All rows are made from the same 10 directions, up to rounding. Whole rows:
(in the rows, 128 means zero)
[[125 168 119 158 146 150 113 180 167 123 110 164 141 157 147 162]
 [122 184 132 130 124 144 160  94  98 162 132 141 175  92 176 141]
 [190 124 141 125 131 148 147  94 134 155 105  70 161  71 136  97]
 [106  98 134 165  79  76  89  97 125 120 134 189 121 120 118 180]
 [124 192 132 132  94 128 123 210 112  90 143 135 138 126 142 152]
 [150 189 138 174 167  86 131 156 148  87 134 121 138 149 206 126]
 [171 191 141 144  58  84 122 105 136 105 131  95 135  83 138 115]
 [131 163 151 117  95 111 173 185 148 136 131 152 153 152 153 161]
 [152 106 127 126 157 123 126 175 154 116 120 114 108 149 127 123]
 [110  91 175 139  93  78 159  96  91 119 151 133 170 120 149 140]
 [117 135 125 100 118 214 142 115 132 152 108 104 164 124  82  97]
 [ 92 126 115 169 130 178  98  62 110 124 121 194 172 136 125 129]
 [140 171 121 177 166 147  93 144 116 122 116 122 153  84 174 155]]

The start of a row, then its end:
[125 172 101 130 114 149 104 118 158 142 113 142 110] => [126 108 135]
[102  88 138  85 128 106 179 184 105 172 147 179 120] => [147 143 188]
[125 146 161 171  81 105 129 162 118  33 153 171 177] => [185 149 110]
[108 109 143 135  53  88 106 103 131 148 125 140 123] => [ 90  91 180]
[150  83 140 134 121  89 131 149 129 124 132 151 120] => [131 137 151]
[185  96 120 103  84  91 149  97 129 172 128 178 111] => [ 97 131 145]
[201 110 116 140 155 106 126 119  74  84 153 145 123] => [105 182  82]
[110 143 155 126 112  75 171 142  95  76 172 149 142] => [178 173 108]
[103 102 119  80 121 153 147  84  50 144 156 112 124] => [ 95 107  95]
[129 139 140 117 158 111 153 142 167 169 111  77 119] => [122 142 146]
[118 174 125 147 120 119 102 154  71  72 157 115 130] => [103 153 121]
[153 136 106 161 198 120 117 171 183 118 113 182 107] => [188 176 144]
[ 98 139 154 147 141 156 139 112 154 138 108  93 175] => [137 125 127]
[142  89 116 105 150  78 129 115 141 164 128 113  67] => [114 126 143]
[116 104 104 137 150 157  93 113  93  93 140 151 115] => [139 113  99]
[120 176 130 140 182 136 151  94 152 121 124  91 143] => [161 167  82]
[147 120 157 175 105 144 110 122 187 105  94 117 178] => [144 107 122]
[126 151 116 124 209 157 168  97 186 166 105 125 134] => [186 163  97]
[121  83 114 145 144  86  81  95 109 117 137 122  79] => [105 117 135]
[127 159 113 122 175 146 137 142 158 165 110 112 117] => [129 147 142]
[142 104 128 135 100 162 114 170 117  84 131 175 151] => [155 104 118]
[122  86 143 131  55 108 109 102 137 128 124 146 129] => [117  75 146]
[184  76 136 167 162 116 108 112 143 139 103 121 142] => [ 90 150 139]
[176  98 161 167 108  85 140  95 122 121 127 149 174] => [102 170 136]
[161 122 149 123  99 125 150 170 147 133 118 127 151] => [123 128 144]
[ 75 161 155 160 116 124 105 174  67  98 147  99 165] => [ 82 149 176]
[106 143  99 142 125 186  85 136 126 125 116 168 131] => [129  98 143]
[102 176 143 131 128  88 155 118 159 164 124 111 129] => [128 160 165]
[ 97 125 163 129 140  75 154 154  90  72 168  90 131] => [158 161 107]
[170  90 151 106 138 131 192 121  95 143 139 141 172] => [123 168 105]
[121 112  96 155 142 170  87 126 146 138 108 212 128] => [148 115 158]
[119 108 124  96 160 216 150 138 147 132 109  98 149] => [170  84  72]
[168 120 122 129 170 158 136 146  96 142 123 121 149] => [ 88 163 125]
[ 88 118 122 141 153 132 116 137  78 139 143 167 136] => [110 154 175]
[120 189 107  87 101 100 174  50  83 170 161 156 114] => [103 168 115]
[ 87 111 138 104 119 136 154 133 111 153 136 145 138] => [139 118 151]
[103  58 158 138 171 149 125  93  89 135 123  59 162] => [ 90 118 114]
[151 156 100  97 129 130 141 150  88 145 146 157 105] => [100 155 136]
[124  59 151 204 129 115  66 110 127  39 128 145 154] => [160 110 106]
[ 97 140 148 136 112 102 123 113 152 149 117  83 128] => [108 114 157]
[163 174 152 108  26 153 171 118 145 162 112 139 191] => [ 93 111 137]
[ 96  99 140 127 128 181 117 113 132 140 108  93 156] => [120  78 121]
[120 143 133 145 150  87 138 115 155 141 127 135 119] => [145 164 148]
[119 153 163 139 119  97 164 106 175  98 129  94 152] => [187 140  87]
[ 46 116 124 149  78 117  87 115 138 140 128 202 119] => [149  84 202]
[108  81  88 156 157 193  77  72 128 143 108 215 132] => [144  99 134]
[138 125 134 132 145 163 146 120 151 164 103 133 163] => [124 135 137]
[117 136 131 157 165 174  94 124 146  78 113  64 142] => [148 103  73]
[137 168 141 145 101 157 143  55 161 141 105 111 180] => [124 124  94]
[128  58 147 125 112 185 134 106 113 123 117 136 179] => [134  83 100]
[131 170  90 142 130 155  85 102 117 137 121 145 112] => [ 92 126 133]
[134 163 120 151 156 130 121 133  90  86 148 139 140] => [129 176 106]
[137 115 125 132 122 124 119 138 162 135 114 144 117] => [142 113 142]
[172 168 111 126 130 150 119  89 102 116 130  85 131] => [ 79 138  73]
[138 120 144 153  73 118 122  56  99 151 125 153 175] => [ 65 134 151]
[101 156 105 128 166 145 142  73 148 153 124 160 124] => [168 148 112]
[118 122 122 130 115  90 106 132 118 129 137 133  95] => [110 123 157]
[150 133 100 124 127 151 124 124 168 122 117 183 112] => [180 114 104]
[150  73 118 135 155 116 107 168 176 119 112 151  90] => [171 108 137]
[161 137 126 144 182 146 137 139 126  85 132 116 143] => [158 167  73]
[104 131 167 144 191 144 194 130 111 116 139 129 204] => [179 202 106]
[126 180  85  84  96 188 116 154 138 155 118 140  98] => [118  78 128]
[137 172 125 142 140 114 113 166 123 140 124 102 121] => [ 80 159 169]
[134  78 139 113 147 130 155 130  75 113 151 138 144] => [133 145 104]
[ 92 108 128 141 175 113 132  86 126 116 139 137 121] => [173 147 107]
